The rows of each matrix lie in a flat space through zero, up to rounding. After each matrix: how many dimensions does the smallest such space have?
(in the rows, 128 means zero)

[[122 128 135 103 118 148 114 159 124 153  79 165 180 143  48 163  88 110]
 [128 100 130 105  94 128 127 131 139 121 144 146 148 130 126 152 138 107]
 [135 130 127 103 128 138 121 140 112 167  98 171 176 144  69 141 101 111]
 [103 105 103  92  96 122  95 155 101 145 137 165 151 146  90 123 144  85]
 [118  94 128  96  83 130 117 143 137 119 140 153 155 134 111 159 138  97]
 [148 128 138 122 130 132 142 117 134 140 122 141 149 128 123 142 116 130]
 [114 127 121  95 117 142 102 165 107 164  85 175 181 150  41 147  97  99]
 [159 131 140 155 143 117 165  82 150 108 166  95  94 108 208 116 149 158]
 [124 139 112 101 137 134 107 150  90 183  93 178 174 152  52 121 102 105]
 [153 121 167 145 119 140 164 108 183  88 128  99 124 107 166 175 116 155]
 [ 79 144  98 137 140 122  85 166  93 128 115 114  96 138 101  88 137 120]
 [165 146 171 165 153 141 175  95 178  99 114  88 114 103 171 159 102 178]
 [180 148 176 151 155 149 181  94 174 124  96 114 147 110 141 173  82 172]
 [143 130 144 146 134 128 150 108 152 107 138 103 110 114 167 136 130 150]
 [ 48 126  69  90 111 123  41 208  52 166 101 171 141 167  21  85 136  67]
 [163 152 141 123 159 142 147 116 121 175  88 159 173 136  85 139  83 139]
 [ 88 138 101 144 138 116  97 149 102 116 137 102  82 130 136  83 152 126]
 [110 107 111  85  97 130  99 158 105 155 120 178 172 150  67 139 126  84]]
 | 4

[[189 127 139 123 159  99 115  83 121 129 146 110 129 112 160 122 108 135]
 [127 133 148 130 136  86 135 143 122 130 139 120 137 146 119 115 127 136]
 [139 148 216 100  96  88 115 161 109 153 185 159 147 106  99 132 149 113]
 [123 130 100 216 123 166 107 110 129 147  47  96 145 104 109 120 109 123]
 [159 136  96 123 150 144  99  97 150 119 126 133 144 102 134 148  95 129]
 [ 99  86  88 166 144 208 162 116  82 143  51 103 116 103 163 149 174 100]
 [115 135 115 107  99 162 126 107 145 118 128 160 115 117 143 139 121 121]
 [ 83 143 161 110  97 116 107 199 105 150 155 126 114 161  78 173 138 125]
 [121 122 109 129 150  82 145 105 164  94 145 128 101 150 134 103 126 163]
 [129 130 153 147 119 143 118 150  94 159 109 117 151 111 114 140 137 106]
 [146 139 185  47 126  51 128 155 145 109 241 159 105 156 117 124 140 149]
 [110 120 159  96 133 103 160 126 128 117 159 176 139  95 135 128 172 120]
 [129 137 147 145 144 116 115 114 101 151 105 139 173  74 123 164 128 108]
 [112 146 106 104 102 103 117 161 150 111 156  95  74 236 117 114  80 166]
 [160 119  99 109 134 163 143  78 134 114 117 135 123 117 184 112 114 121]
 [122 115 132 120 148 149 139 173 103 140 124 128 164 114 112 141 159 105]
 [108 127 149 109  95 174 121 138 126 137 140 172 128  80 114 159 164 102]
 [135 136 113 123 129 100 121 125 163 106 149 120 108 166 121 105 102 157]]
 | 9

[[119 133 122 146 139 145  94 142  79 149 156 147 146 117 102 143 146 108]
 [133 181 133 104  86 163 135 136 134 159  69 118  94  76 130 158 151 146]
 [122 133 110 120 125 144 120 139 119 140 111 132 111 106 142 134 141 145]
 [146 104 120 115 132 116 129 106 139 112 144 125 111 138 123 115 132 135]
 [139  86 125 132 134 113 118  91 125 105 178 118 148 155  88 113 142 117]
 [145 163 144 116 113 123 107 124 121 149 117 128  97 109 122 143 135 118]
 [ 94 135 120 129 118 107 103 136 138 138  92 103 123 123 173 124 122 150]
 [142 136 139 106  91 124 136  91 158 123 109  95 113 121 108 131 145 138]
 [ 79 134 119 139 125 121 138 158 150 130  76 110 147 129 190 122 104 155]
 [149 159 140 112 105 149 138 123 130 141 111 129 107 104 107 146 142 125]
 [156  69 111 144 178 117  92 109  76 111 230 165 139 159  78 112 142  96]
 [147 118 132 125 118 128 103  95 110 129 165 121 130 128  76 133 157 111]
 [146  94 111 111 148  97 123 113 147 107 139 130  89 145 159 102 117 147]
 [117  76 106 138 155 109 123 121 129 104 159 128 145 157 139 102 122 137]
 [102 130 142 123  88 122 173 108 190 107  78  76 159 139 140 120 119 151]
 [143 158 134 115 113 143 124 131 122 146 112 133 102 102 120 145 140 127]
 [146 151 141 132 142 135 122 145 104 142 142 157 117 122 119 140 121 105]
 [108 146 145 135 117 118 150 138 155 125  96 111 147 137 151 127 105 130]]
 | 6

[[146 147 141 138 115 125 115 134 161 123  85 165 159 152 121 147 142 106]
 [147 177 123 121 132 120 161 138 115 102 150 118 149 152 156 106 148 136]
 [141 123 130 180 122 151 143 133 126 146 140 185 142 139 127 137 142 166]
 [138 121 180 124 126 119 104 113 140 152 129 100 112  77 137 119  88  68]
 [115 132 122 126 166 147 105 116 111 125 121 153 139 169 129 128 130 126]
 [125 120 151 119 147 123  99 104 122 152 126 113 109 131 142 143 108 106]
 [115 161 143 104 105  99 138 130 139 130  86 137 105 132 150 133 131 116]
 [134 138 133 113 116 104 130 177 148 154 122 121 151 148 120  91 165 139]
 [161 115 126 140 111 122 139 148 185 158 106 151 154 141 138 168 126 130]
 [123 102 146 152 125 152 130 154 158 182 135 148 151  70 155  96 125 126]
 [ 85 150 140 129 121 126  86 122 106 135  85 143 110 113 121 123 136 104]
 [165 118 185 100 153 113 137 121 151 148 143 128 115 140 138 115  93 101]
 [159 149 142 112 139 109 105 151 154 151 110 115 150 131 147 156 153 117]
 [152 152 139  77 169 131 132 148 141  70 113 140 131  94 110 126 114  92]
 [121 156 127 137 129 142 150 120 138 155 121 138 147 110 220 137 150 146]
 [147 106 137 119 128 143 133  91 168  96 123 115 156 126 137 132  91  78]
 [142 148 142  88 130 108 131 165 126 125 136  93 153 114 150  91 228 183]
 [106 136 166  68 126 106 116 139 130 126 104 101 117  92 146  78 183 137]]
 | 12

[[101 102 194  94 115 136 131 131 133 117 125  99 127 142 101 127 143 150]
 [102  71 158 145 117 163 130 147  90  90 121  56 111 176  96 153 166 148]
 [194 158 136  86 178 156 112 206  85 137 104  94 173  91 115 162 141 163]
 [ 94 145  86 160  98  80 138  42 199 148 149 218 100 122 164  84  80  75]
 [115 117 178  98 117 129 131 144 116 124 135 100 133 136 116 124 151 155]
 [136 163 156  80 129 101 129 124 157 155 136 165 148  93 139 104 112 135]
 [131 130 112 138 131 129 127 122 132 128 125 136 126 126 131 130 121 119]
 [131 147 206  42 144 124 122 127 185 147 105 154 157  83  99 119  97 141]
 [133  90  85 199 116 157 132 185  13  92 151  31 109 192 138 158 206 157]
 [117  90 137 148 124 155 128 147  92 101 123  74 117 162 108 150 158 142]
 [125 121 104 149 135 136 125 105 151 123 113 146 118 128 122 136 105 103]
 [ 99  56  94 218 100 165 136 154  31  74 146  26  87 218 123 159 201 143]
 [127 111 173 100 133 148 126 157 109 117 118  87 138 134 103 142 149 155]
 [142 176  91 122 136  93 126  83 192 162 128 218 134  82 156 101  71  89]
 [101  96 115 164 116 139 131  99 138 108 122 123 103 156 118 134 123 108]
 [127 153 162  84 124 104 130 119 158 150 136 159 142 101 134 104 114 135]
 [143 166 141  80 151 112 121  97 206 158 105 201 149  71 123 114  67 104]
 [150 148 163  75 155 135 119 141 157 142 103 143 155  89 108 135 104 136]]
 | 4

[[ 87 120 125 112  72  71 134  83 146 137 149  76 122 106 122 171 100  93]
 [120 113 166 116 123 127 109 115 138 121 131 115 125 119 149 135 124 125]
 [125 166  15 166  76  74 168 130 105 166 169 151 131 105  46 151 112  89]
 [112 116 166 115 114 110 109  99 137 128 125 100 122 117 148 162 124 112]
 [ 72 123  76 114  37  52 161  89 156 140 186  72 128  96  92 144  74  89]
 [ 71 127  74 110  52  55 170  87 156 138 162  60 128 114  99 150  82  96]
 [134 109 168 109 161 170 119 145 143 103 114 126 131 146 164  84 132 163]
 [ 83 115 130  99  89  87 145  91 157 124 134  63 125 126 137 147 100 114]
 [146 138 105 137 156 156 143 157 121 123 117 152 134 148 121  94 138 151]
 [137 121 166 128 140 138 103 124 123 126 120 136 124 122 146 141 139 126]
 [149 131 169 125 186 162 114 134 117 120  68 131 124 161 163 143 163 149]
 [ 76 115 151 100  72  60 126  63 152 136 131  50 118 110 141 198 103  86]
 [122 125 131 122 128 128 131 125 134 124 124 118 128 133 134 125 125 131]
 [106 119 105 117  96 114 146 126 148 122 161 110 133 119 117  99 100 129]
 [122 149  46 148  92  99 164 137 121 146 163 141 134 117  74 118 110 113]
 [171 135 151 162 144 150  84 147  94 141 143 198 125  99 118 142 153 115]
 [100 124 112 124  74  82 132 100 138 139 163 103 125 100 110 153 102  96]
 [ 93 125  89 112  89  96 163 114 151 126 149  86 131 129 113 115  96 124]]
 | 4

[[126 135 122 131 124 132 130 129 119 128 134 122 129 119 126 130 128 129]
 [135  95 159 109 145 119 121 123 165 126 105 155 120 165 134 119 132 120]
 [122 159  92 156 113 120 131 139 105 136 139 107 144  98 127 136 115 147]
 [131 109 156 101 136 150 129 115 128 117 133 136 110 140 124 124 145 106]
 [124 145 113 136 119 134 132 130 108 128 141 114 131 108 125 132 127 131]
 [132 119 120 150 134  79 118 143 174 144  92 147 148 154 141 124 103 155]
 [130 121 131 129 132 118 125 130 142 131 118 136 130 139 131 126 124 131]
 [129 123 139 115 130 143 130 121 121 122 135 128 119 128 125 127 138 116]
 [119 165 105 128 108 174 142 121  58 117 177  88 121  73 112 139 144 115]
 [128 126 136 117 128 144 131 122 117 122 138 125 119 124 124 128 138 117]
 [134 105 139 133 141  92 118 135 177 138  93 154 137 165 140 121 114 141]
 [122 155 107 136 114 147 136 128  88 125 154 103 129  93 120 135 132 127]
 [129 120 144 110 131 148 130 119 121 119 137 129 115 130 124 127 141 112]
 [119 165  98 140 108 154 139 128  73 124 165  93 130  79 117 138 133 127]
 [126 134 127 124 125 141 131 125 112 124 140 120 124 117 124 130 134 122]
 [130 119 136 124 132 124 126 127 139 128 121 135 127 138 130 126 128 127]
 [128 132 115 145 127 103 124 138 144 138 114 132 141 133 134 128 113 146]
 [129 120 147 106 131 155 131 116 115 117 141 127 112 127 122 127 146 107]]
 | 2

[[165 147 153 127 121 139 112 111 130 147 107 120 128 125 138 117 108 139]
 [147 186 101 115  79 168 160 128  96 118 127 108 172 140 108  97 146 100]
 [153 101 164 143 116 103 118 133 135 121 138 115 115 120 159 157 115 127]
 [127 115 143 145 121 141 122 126 143  85 113 150 119 148 170 164 123 143]
 [121  79 116 121 209 143 116 108 127 121  80 103 115 129 104 149 123 118]
 [139 168 103 141 143 198 104 140 117 138 132 123 175 113 130 111 101 159]
 [112 160 118 122 116 104 136 110 131 130 105 119 134 166 120 114 135 119]
 [111 128 133 126 108 140 110 179  97 147 148  87 156 117 119 162 154 139]
 [130  96 135 143 127 117 131  97 181 128 140 152  95 138 141 129  99 154]
 [147 118 121  85 121 138 130 147 128 151 144 155 132 146 141 134 143 100]
 [107 127 138 113  80 132 105 148 140 144 212  98 117 107  91 126 122 147]
 [120 108 115 150 103 123 119  87 152 155  98 186 151 116 139 103 103 154]
 [128 172 115 119 115 175 134 156  95 132 117 151 106  94 145  90 108 129]
 [125 140 120 148 129 113 166 117 138 146 107 116  94 136 153 135 137 128]
 [138 108 159 170 104 130 120 119 141 141  91 139 145 153 170 144 177 139]
 [117  97 157 164 149 111 114 162 129 134 126 103  90 135 144 100 145 125]
 [108 146 115 123 123 101 135 154  99 143 122 103 108 137 177 145 155  70]
 [139 100 127 143 118 159 119 139 154 100 147 154 129 128 139 125  70 171]]
 | 15
